The rows are grouped in 3 ways, from coarse to fine. Each group lies inside one group of the grouping before and may be the whole of it. The rows also spread widely along 11 directions, which tell nothing about the answers.
Some rows, each with its group in each grouping after it:
[  5.8 -16.7  46.9  13.4 -42.8  31.2  21.1  68.3  11.1  16.3   9.8 -60.7
  11.0 -24.0 -35.7   9.9  26.0  15.7  29.5 -13.8   3.0   3.0   0.8  10.9
 -12.6   8.3 -14.2  37.6 -26.4  23.7 -15.1] | kip Z550 poma
[ 23.8  11.8   7.0  -4.2 -19.7  24.3  28.4   0.8  10.5   0.0 -10.3  -0.8
  18.3 -20.4  34.6   1.9 -29.6   1.5  20.5  15.1   2.3  -2.7   7.6   8.2
 -20.7  18.3  -1.0 -14.8 -22.4  15.5  -6.5] | nat Z63 los
[ -1.3 -24.1 -24.0   4.5  29.0 -15.1 -11.9  31.7  -9.4   3.3 -13.0 -19.6
  16.1   8.4  -0.1   2.4 -18.0 -16.3 -23.7   7.7  16.0  15.1  29.5  30.3
   1.9  -1.1 -16.5  -6.4 -11.5 -21.8   1.2] | nat Z63 Nar
[  5.6  32.7  27.2 -16.2 -11.9  10.6 -21.8  -4.8 -27.6 -10.1  13.1   7.9
 -12.9  -9.7  -3.8   7.0 -49.0  -6.0  11.7  20.7 -25.3 -27.1 -27.6 -34.2
   6.3  -5.5 -12.3   7.0   1.8  13.0 -21.7] | kip Z280 norin
[ -4.9  36.4  12.6  13.6   7.5 -10.1 -16.0 -17.8 -20.4   4.2  -2.1  42.4
   0.1  13.9   3.8  -9.1  25.7 -12.5  15.7 -17.3   8.9 -38.1 -17.7 -28.6
 -15.4  -1.7  11.7 -18.8  27.7  -9.6  20.3] | nat Z72 Kaba
[ 15.8 -26.0 -10.4 -12.1  -3.7   0.2   1.2  19.9  27.6   0.8  -8.9 -28.0
 -16.3  21.6 -15.1  12.5  15.8   9.6  -5.4  -3.9   3.9  28.9  11.8  24.1
   3.3   8.9  -0.2  23.4 -23.5 -18.0 -15.1] | kip Z629 bolu
[  1.0 -13.1  16.1   5.1  -9.1  17.1  -9.8  29.5  26.4   7.2   5.0 -27.6
  17.7 -19.2   8.1  11.9  -3.8  -1.6  17.0   7.7   7.3   9.1   1.3  25.5
  -4.5  -3.0 -19.2  14.2  -1.0  30.3  -0.2] | kip Z629 Tepo
[-14.6  -5.0   3.1   6.0 -15.6  25.7 -52.1  17.4 -10.6  27.1  23.0 -20.9
  11.7 -25.2  17.6 -13.8  -2.8  11.4 -29.8  11.1 -28.6  53.9 -40.6   0.5
  -7.2 -26.1 -21.4  41.1 -23.8  19.8   3.7] | nat Z72 mager
[  1.5  -8.8 -33.8  19.4  15.5  -0.3  25.8   2.1   1.8  -7.5 -11.4  11.9
  33.1 -15.5  35.3   2.2 -51.1  -6.4  22.4  20.1  17.2  -8.8   5.1  16.4
  13.8  -3.0 -19.1 -22.6   0.2  13.0   6.2] | Mifo Z225 zas
[ 10.9  20.3  -3.4  -0.7 -18.1  18.9   2.4   0.6  -1.4  11.0  13.3  29.6
   7.5  14.7  13.1 -22.2   8.0 -12.5  26.5 -21.5   8.0  -5.7 -12.9  -5.9
  -9.8  -8.4  -0.7   0.2   5.9  -0.1  10.4] | nat Z72 rado
[-16.6 -17.0  32.9   1.3  -4.4  -9.6 -15.9  31.9   0.6   8.6  -4.9 -44.3
 -20.3  -5.2 -34.0  11.5  33.0  29.8 -28.1   9.9 -32.6  18.2  -8.1 -16.2
 -12.4   8.5  -0.4  41.5 -33.4  -5.6 -22.0] | kip Z629 dono
[ -7.1  -7.5  -1.2   8.1  22.5 -20.8 -41.7  75.4   9.3  18.5  31.4   1.5
 -15.1  36.1 -15.0 -24.9   2.8 -37.1  -0.8 -19.6  15.3  -0.5  12.7   9.4
   5.7 -25.5 -28.4  14.2   2.9   0.5 -12.4] | nat Z275 gofi
[ 11.3  -9.4 -17.7 -16.0  -1.3   6.9   7.3  -2.9 -43.0  -5.3 -22.7  -6.6
   9.4   9.7 -29.3  19.0 -14.4   6.3  -7.1  -6.6   4.1   1.6   3.9  12.0
   0.8  14.5   6.5   3.6 -11.0 -39.1   8.2] | kip Z550 Vekas
[ -9.3 -23.4 -37.2  -7.9   7.0  -5.4   8.1 -32.6  10.7 -10.3 -21.7  -1.8
   9.1   3.2  21.3  10.3 -27.8  11.3  -6.0  26.4  -3.1  26.7  -1.2  15.3
  28.2  -9.7 -13.0   7.6  -8.9  -7.4   8.1] | kip Z280 pasil
[  4.6  -2.5  -7.1  -4.0 -28.8  35.7   3.7  -8.2 -10.5  -6.0  17.2 -20.6
 -21.0   5.1 -20.9   2.7 -29.7   7.4  11.8  -9.6  -9.7 -12.0 -38.6 -33.5
  40.5  -1.6 -16.0  19.1   1.0  -3.1 -23.4] | nat Z63 bimu
[ 16.5  24.0  41.1 -18.7 -26.8  22.7  -3.2   9.8  -4.1 -19.0   0.2 -16.7
 -26.3   3.3 -41.3  21.2  -5.6   1.0  23.0  -7.0  -6.1 -39.9 -15.9 -24.9
   1.9  21.2   7.8  10.9   7.3  -2.9 -19.3] | kip Z550 par
[ 33.4 -13.6 -21.3 -21.4 -11.5  19.6  20.2  13.9  -2.9 -14.2   3.5  -9.7
 -29.3  40.7 -50.9   0.8 -12.5  -8.5  16.7 -29.9  16.6 -19.4  17.8   5.7
  24.8  20.7   4.2   9.0   0.8 -39.6 -23.3] | Mifo Z473 Vuve
[-21.9  -6.2  23.2  -2.5 -13.5 -13.9  -4.3  46.9  21.8   4.4  24.9  -6.8
 -15.2  21.7 -33.9 -32.1  36.0   4.5   5.4 -11.2 -10.6  -8.1  17.6  -4.4
   1.2 -30.7 -17.3  25.0   2.0   4.6 -10.2] | Mifo Z178 Para
[-18.2 -16.6   5.7 -12.3  -7.5   0.1  -8.2   6.0   7.6 -18.2   3.0 -11.7
   0.5   3.1 -26.5 -14.1  -0.5   6.0  -4.7   9.8   1.4  -6.0  18.5  10.4
  20.7 -24.6 -15.8  16.8  18.0   1.4   8.8] | Mifo Z178 diti
[-58.0 -23.9 -24.8  23.6  33.1 -50.3  -3.5   3.4  27.1  -8.6   0.8   4.0
  -5.7  12.7  11.4 -13.1  -5.5   9.8  -5.8  29.5 -20.0  -7.0  -7.6 -24.1
  42.1 -37.3 -30.4   4.8   7.1   6.8  -9.5] | Mifo Z225 fep
[ 38.2  24.9   4.8 -15.0  10.9  -1.8  18.1  21.8  37.7 -11.7  -3.3  20.9
  -5.1   6.1  32.7  -3.8 -35.8 -24.6  29.5  20.9  12.2 -18.1  33.6  30.7
 -26.6  12.5   1.7 -26.1 -14.1  17.8 -16.1] | Mifo Z178 diti
[  3.3  11.1  40.3  -2.4 -22.1  21.4 -51.2  26.9  36.0   2.5  32.7 -28.1
 -29.0  -7.6 -18.1  -3.5   9.5   2.7   2.3   5.3 -13.3  -2.5 -30.6 -12.0
   2.5   0.1 -11.0  31.6  15.3  32.5 -17.2] | Mifo Z225 fep
[ 17.4   1.8  12.0 -15.8 -24.5  31.0  11.1  11.4  29.9 -16.0  16.8 -23.5
 -18.8  -8.2  -2.0   1.2 -38.4   2.5  22.1  17.0  -9.1  -5.5  -2.9   3.6
  15.4   1.2 -13.7  13.9 -10.3  23.2 -25.8] | Mifo Z178 diti
[ 16.5 -23.0 -28.6  11.8  16.9  -5.3  10.7  -4.8  27.7  -2.1 -24.2 -19.2
  -1.9   8.4  20.5  34.2 -17.1  -3.7   6.0   7.6  17.5  20.4   2.7  30.9
  11.8  21.9  -2.8  -2.8 -12.0  -2.0  -4.6] | kip Z280 norin
[-10.5 -20.9 -33.8  13.6  11.7   5.4   4.0   6.4 -35.0   1.4  -7.2 -13.9
   4.2  12.9 -17.4   5.3 -13.5  -5.8  -6.5 -16.9   7.1   2.2  -8.4  -5.7
  28.7  -3.2 -13.4   6.9  -5.4 -30.6   2.7] | nat Z72 mager
[ 10.3  25.1  -1.8  -2.6 -11.3  16.2  -1.3 -13.9  -0.1  -2.9  10.9  26.6
   6.7  -6.8  19.1  -9.7 -24.8  -2.6  26.9   5.8   1.8 -21.1 -20.6  -7.9
  -2.5  -0.7  -3.1  -7.5  10.2  13.4   1.4] | Mifo Z225 fep
[ -6.5 -38.4  18.2  -6.6 -33.7  18.3  13.4  24.5   7.3  -6.7 -11.2 -49.2
   6.4   2.8 -53.5  -4.1  38.5  17.6  -6.8 -22.6  17.2   3.0  34.6  14.0
  11.9   5.2  -6.0  22.3   7.4 -21.2   7.8] | nat Z63 los
[ -2.0  11.7  20.9  -8.7 -15.9  17.4  19.1 -15.1 -54.0 -23.6 -11.1   5.4
  11.0  -5.4 -47.0   9.3 -16.5   0.1  31.0 -11.9  12.0 -68.8   3.4 -27.8
  16.8   3.4  -3.8 -12.8  31.7 -16.3  10.8] | kip Z629 dono
[  5.3  27.4  25.6 -46.9 -14.8   1.7 -28.7   5.2  50.5 -30.1  38.9  11.4
 -70.4  41.1 -24.3 -22.9 -19.4  -8.8   6.1  15.3 -35.9 -28.6  -8.5 -37.0
  28.8 -21.9  -6.6  21.2  20.1   8.2 -44.2] | Mifo Z178 Para
[-18.1   5.8  -0.9   0.7  15.4 -22.0 -19.8  -8.7   1.1   7.3 -14.8  10.0
   6.5  -1.4  22.4  -9.1   8.9   8.4 -27.3  20.7 -15.5  12.3  -0.4  -5.1
 -17.3  -4.7   0.2  -1.6 -11.9  -6.3   5.1] | nat Z63 Nar
[-21.3 -25.4  -1.1  24.5  15.0 -11.8 -14.4   8.9   3.7  11.5 -15.3 -19.2
  17.4  -3.3 -10.0  19.0  37.5   8.1  -4.2  -8.4  16.0   7.6  -2.6  19.7
  -3.9   3.3  -6.4  11.8  11.7  -0.6  21.3] | kip Z629 Tepo
[ -0.9 -22.5  -3.3 -11.6   3.1  -4.1 -22.1  25.6 -15.3   9.5  -6.6 -30.3
   5.1  -1.0 -17.7   6.3   2.6  14.1 -28.6   8.8 -11.5  35.7   7.0  21.1
  -6.1  -5.0 -10.1  32.6 -32.1 -16.0  -6.5] | kip Z629 bolu
[  8.0  31.7  52.1   7.5 -21.0  28.7 -57.5   4.6   1.8   6.9   7.9 -16.8
  -4.2 -20.9 -19.8  27.7  30.4   0.4  11.9 -12.0   6.6 -16.9 -45.3  -3.4
 -21.5  18.3   6.8  17.4  34.5  28.6  16.0] | kip Z550 par
[ 38.2  17.4  14.8 -12.7 -36.7  38.8  37.9 -24.5  54.0  -6.9  -8.6   0.4
  -5.5 -16.9  39.9  21.9 -15.2  16.9  51.5  16.3  -2.8  -3.4 -20.1   0.2
 -10.7  30.8  10.0  -6.0 -18.9  34.8 -15.2] | kip Z629 bolu
[ 29.4   2.0  39.5 -34.8 -14.5   9.5 -34.0  43.8  69.5 -18.8   6.6 -24.7
 -35.0  29.8 -28.7   5.9  18.6 -17.8  12.7  -0.8  10.9  -2.1  26.6  31.6
  -5.3   6.5   4.9  20.0  20.6   7.8 -12.1] | kip Z550 poma

New rows. What belongs after each?
[-23.7   1.6   9.2  12.3  30.4 -33.8   5.0  16.2  -5.3  -5.1 -17.8   8.5
  13.9   0.7  -2.7  -3.7   7.6  -5.6  -4.5  12.2   3.3 -25.4  31.8   7.7
 -14.0  -3.1  -6.2 -20.0   7.7  -0.3  12.5] | Mifo Z178 Para
[-14.3   3.1   4.1  25.3  25.2 -14.5  -9.8  17.5  -2.1   2.4  -5.9 -10.8
   4.1 -10.1   8.0  32.0 -21.3  -7.7  14.3  17.2  -6.9 -20.8 -25.3  -9.2
   7.7   4.2 -15.8  -8.6   1.2  20.2  -8.1] | kip Z550 Vekas
[ -6.6   0.8   8.6 -40.7  -1.2 -22.0   3.1  24.3  -6.3 -29.5   4.0  15.0
 -17.8  37.2 -48.0 -36.9  -9.0  -7.8  -6.8   4.4  -3.8 -29.7  58.0   1.0
   9.6 -28.9  -7.7   7.4   6.4 -36.9  -9.9] | Mifo Z178 diti
[ 44.3  13.3   8.2 -31.9 -54.2  48.4  17.4  17.9  -0.3   7.0  20.6  -3.1
  -7.7   8.7  -9.1 -21.1  -7.9   5.4  21.7 -21.0   0.1   9.6  -0.4   2.9
 -18.5  10.5   3.3  19.6 -25.3  -8.9 -20.2] | nat Z63 los
[  0.0 -16.8 -13.4  -2.0  26.2  -7.1 -13.0  10.3   2.1 -17.3 -19.8 -14.8
   9.2   5.6  -3.6  11.8 -31.9 -20.7 -13.7  13.8  19.2 -11.7  27.1  20.1
  18.0   1.8 -14.6 -16.9  15.0 -11.6   6.8] | nat Z63 bimu
[ -6.6  -8.8  16.4 -47.0 -33.8   4.6   9.6 -21.1  42.4 -25.6 -10.9  -7.2
 -14.5   4.3  -1.4 -16.6  -8.4  25.8  -6.8  39.7 -30.6  17.6  24.0  -2.8
  11.5 -20.1  -5.6  27.2 -18.1  -2.7 -10.9] | kip Z280 pasil
[ 24.8   1.8 -15.2   8.6  -7.8  29.0  27.9 -35.2  36.4  -4.5 -18.5  -7.3
  13.0 -25.7  59.6  35.7 -46.1   4.8  37.2  29.8   6.2   8.5 -24.6  14.3
   7.5  23.7  -6.5 -14.1 -14.5  37.3  -4.1] | kip Z280 pasil
[ -9.0  -6.2  -3.3  15.9  -5.4  -2.2   3.7  41.3  22.5   4.6  35.5 -17.7
 -36.5  17.6 -15.7  -9.8 -16.0   3.9  17.9  -3.4 -22.5 -10.4 -36.5 -38.9
  35.2 -14.3 -25.7  29.8 -12.8  11.2 -49.8] | Mifo Z225 zas
[  6.6  12.4  11.7 -10.4  -3.3  16.9 -15.5  -0.5 -33.7 -13.0  -3.5 -13.4
  -7.1  -3.0 -26.8   8.4 -36.0  -7.1  -4.5   2.0  -3.1 -30.1  -7.4 -23.6
  10.7   9.8  -5.7  -0.8   9.4 -13.2  -9.8] | nat Z63 bimu
[-10.5   8.7  22.5  16.4   1.3 -25.0  14.2  14.5  34.9  13.2 -12.4  11.4
   3.7   0.2  16.4 -14.6  53.2  15.9   8.8   4.5  -0.8   0.7  15.6  10.7
 -43.5   6.3  10.7  -0.8 -17.0  12.7   5.0] | Mifo Z178 diti
[-19.2  -2.9  49.3 -22.9 -12.0 -19.5 -10.1  39.0   6.0  -7.3  -4.6 -19.4
 -10.3   7.4 -47.0 -24.7  41.2  16.9 -26.8   8.6 -23.7  -4.7  46.6   2.6
 -28.1  -9.5   5.1  22.9 -10.3 -14.2  -3.1] | Mifo Z178 Para
[  9.4  36.0 -15.2  26.0  11.2 -20.7 -15.5  27.5 -11.1  47.3  25.5  45.3
  -3.9  20.4  31.9 -24.8  23.7  -5.7  17.0 -19.7  -4.6   6.5 -39.2  -7.8
 -47.3  -1.6   4.0   5.3 -27.4   1.3 -13.2] | Mifo Z225 fep
[-37.5   2.1  -2.1  28.4  24.3 -35.9   3.5  -4.4 -33.1   3.4  -8.5  14.1
   1.6  17.7 -26.0   4.2  18.4  -4.0  15.4 -13.7   6.8 -43.3 -11.9 -34.3
  21.9 -17.4 -16.3  -2.1  24.9 -16.7   7.7] | kip Z280 pasil
[ 14.0 -28.6 -36.6 -13.5   6.0  17.7  18.2  -6.7 -39.2 -18.9 -18.7 -23.2
   7.9   7.9 -29.1  26.3 -48.9  -1.9   0.3  -2.6  15.1  -4.2   8.0  13.9
  38.7   9.7 -10.8   1.4  -2.9 -33.0  -2.6] | kip Z629 dono
[-46.1  14.4 -10.9  49.0  64.6 -65.2 -37.6  -6.9  38.3  13.3  -6.4  40.0
  -8.7  22.8  52.5  -2.5  34.5 -17.8  -5.8  17.1  -6.8 -11.0 -28.1 -25.1
  -0.6 -21.2  -6.7 -20.5  21.2  18.6  10.3] | nat Z72 Kaba
[ -0.1 -21.8 -36.6   6.5  -9.0  35.8   6.6 -30.6 -57.6   8.0 -22.0 -31.8
  22.2 -27.2   8.0  23.3 -35.1  25.6 -28.4   6.2 -14.2  42.3 -33.4  -1.4
  11.2  18.6  -1.6  17.8 -38.6 -23.6   8.5] | nat Z72 mager
[  1.0  -1.0  -6.0 -23.8  -4.9  12.4  10.2 -24.5 -21.3 -24.5 -21.9  -4.2
   4.5  -9.1  -7.1  22.0 -47.9  10.2   1.0  27.0 -16.1 -12.3  -5.2  -7.1
  16.5   5.6  -2.5  -3.9  -5.3 -13.2  -1.2] | kip Z550 Vekas
[ -5.7   6.4  13.2  -8.0 -11.7  11.8 -11.9   0.0 -65.6  -5.7   1.9 -19.4
 -15.1   5.9 -59.4   2.6  -7.5   6.6 -15.5 -16.8 -12.1 -33.0 -15.2 -42.0
  17.0   9.4  -2.2  14.2   4.5 -39.6 -11.6] | nat Z63 Nar
[-19.9  -8.9   1.7 -16.7  -7.2 -13.4  -3.3 -42.9   7.4 -20.1 -34.3  13.0
  16.5  -7.3   2.2 -12.9  23.3  34.4 -28.8  25.2  -8.8  11.5  18.0   4.7
  -9.5  -3.4  15.1   4.1  12.0 -18.2  33.0] | Mifo Z225 zas
[ -1.9   3.6 -38.4 -20.2  31.5 -35.2 -15.9   5.6 -27.6  10.7 -18.7  36.5
  22.1  17.7  27.8 -10.7 -17.8  -1.9 -29.3  23.8 -13.5  36.6  15.7  32.0
 -31.2 -17.6   2.8  -3.2 -35.6 -32.0  10.0] | kip Z550 Vekas
[-16.8  19.0  46.9   8.7  35.9 -50.7  -6.6  27.5  -6.6  -6.4 -44.3 -10.3
  -5.5  -4.3 -11.2  29.1  24.6   4.6 -19.1  26.8 -18.7 -26.3  23.7 -11.3
 -50.9  32.8  21.5 -12.0 -24.8 -12.9 -11.1] | kip Z550 par
[ 19.6  14.8   4.4 -25.1 -19.7  11.9   1.9 -11.6 -14.9  -7.9  -5.4   9.5
 -18.6  26.4 -28.3 -10.6   6.0   4.0  -2.4 -17.2   0.0 -18.5   2.1 -14.8
  -6.9  13.8  13.1   2.8   0.4 -35.7  -5.8] | nat Z63 bimu
[ -6.3  -2.4  25.9   3.1  19.7  -8.7 -38.9  26.3 -10.0  -8.8  -3.5 -33.5
 -32.3  23.0 -47.3  14.4  15.0 -16.5 -26.7 -10.5  -6.7 -16.8  -0.3 -20.4
   7.0  14.4   3.4  14.1  11.6 -23.6  -9.9] | nat Z72 rado
[ 16.2  24.3  -6.2   1.5  22.4  -2.1 -34.2 -41.3  16.5  -3.0 -23.4  15.6
 -10.7   3.1  37.5  22.1  -6.3  -3.5 -17.2  18.4   0.0   3.3 -26.8   1.1
 -21.3  30.9  19.4 -17.1   8.7   1.7   9.6] | nat Z63 bimu
[ -3.9  19.9  11.5 -13.5  -0.9  -8.7 -27.2   9.4 -46.5   6.7  12.4   0.3
 -31.0  17.5 -42.3 -12.5  12.6  13.3 -28.8  -7.7 -29.2  -1.6 -18.0 -26.1
 -17.3  -0.6   7.0  32.2 -20.2 -31.2 -19.2] | Mifo Z178 diti
[  0.6  -4.8  15.1  17.2 -30.4  37.0  58.1  -3.1 -46.0  -7.8 -18.7 -13.7
  33.8 -26.3 -22.5  12.0 -14.2   5.0  44.0 -22.9  32.6 -51.3   6.6 -17.6
   8.9  26.9  -4.9 -17.4   7.3  -2.4  16.9] | nat Z275 gofi
[-16.9  15.1  16.8   3.2  10.6 -34.3 -15.8  -5.0  17.7  -5.3  -8.5  22.1
 -14.5  23.5 -13.3 -14.5  47.5   5.8  -0.7  -1.5  -1.2 -27.6   7.2 -16.3
 -16.0   1.7  13.0  -2.5  22.6 -12.2   8.9] | Mifo Z225 fep
[ 27.2  36.2  -4.4  -5.4 -36.9  44.0  23.6 -33.1  -9.0   5.4  11.5  35.5
  24.0 -25.7  45.2 -11.7 -32.0   8.7  44.8   5.7   3.1  -6.3 -31.3   4.7
 -20.1   1.8   0.9  -7.7  -8.6  30.2   8.5] | Mifo Z178 diti
[ -3.3  18.3  -4.9   9.9 -13.4  14.2  -2.5  -7.8 -33.9  13.8  25.3   4.4
 -22.2   7.2 -17.0  -1.6   1.0  13.0  10.8 -20.6 -20.4 -14.3 -54.3 -37.8
   7.8   4.0  -1.3  18.3  -5.2  -1.1 -18.1] | Mifo Z178 Para
[  6.9  27.4   0.8 -20.3   0.5  -8.3  -8.4 -20.1   9.1 -10.8   3.2  34.9
 -22.9  24.0   1.8 -17.1  -0.4  -0.2   4.0   5.5  -8.1 -16.0  -0.6  -8.6
 -10.1  -4.7   7.9  -1.6   7.8  -7.3  -1.8] | Mifo Z178 diti
[ -6.7 -13.1 -18.0 -30.8 -10.5   9.4   3.7   1.2 -40.0 -13.1   2.5  -2.8
  -9.7  16.9 -24.8 -17.0 -41.6   7.0 -20.5   5.2 -18.0   5.4   7.7 -20.9
  26.6 -12.6 -12.1  18.7 -23.5 -34.7 -12.9] | nat Z275 gofi
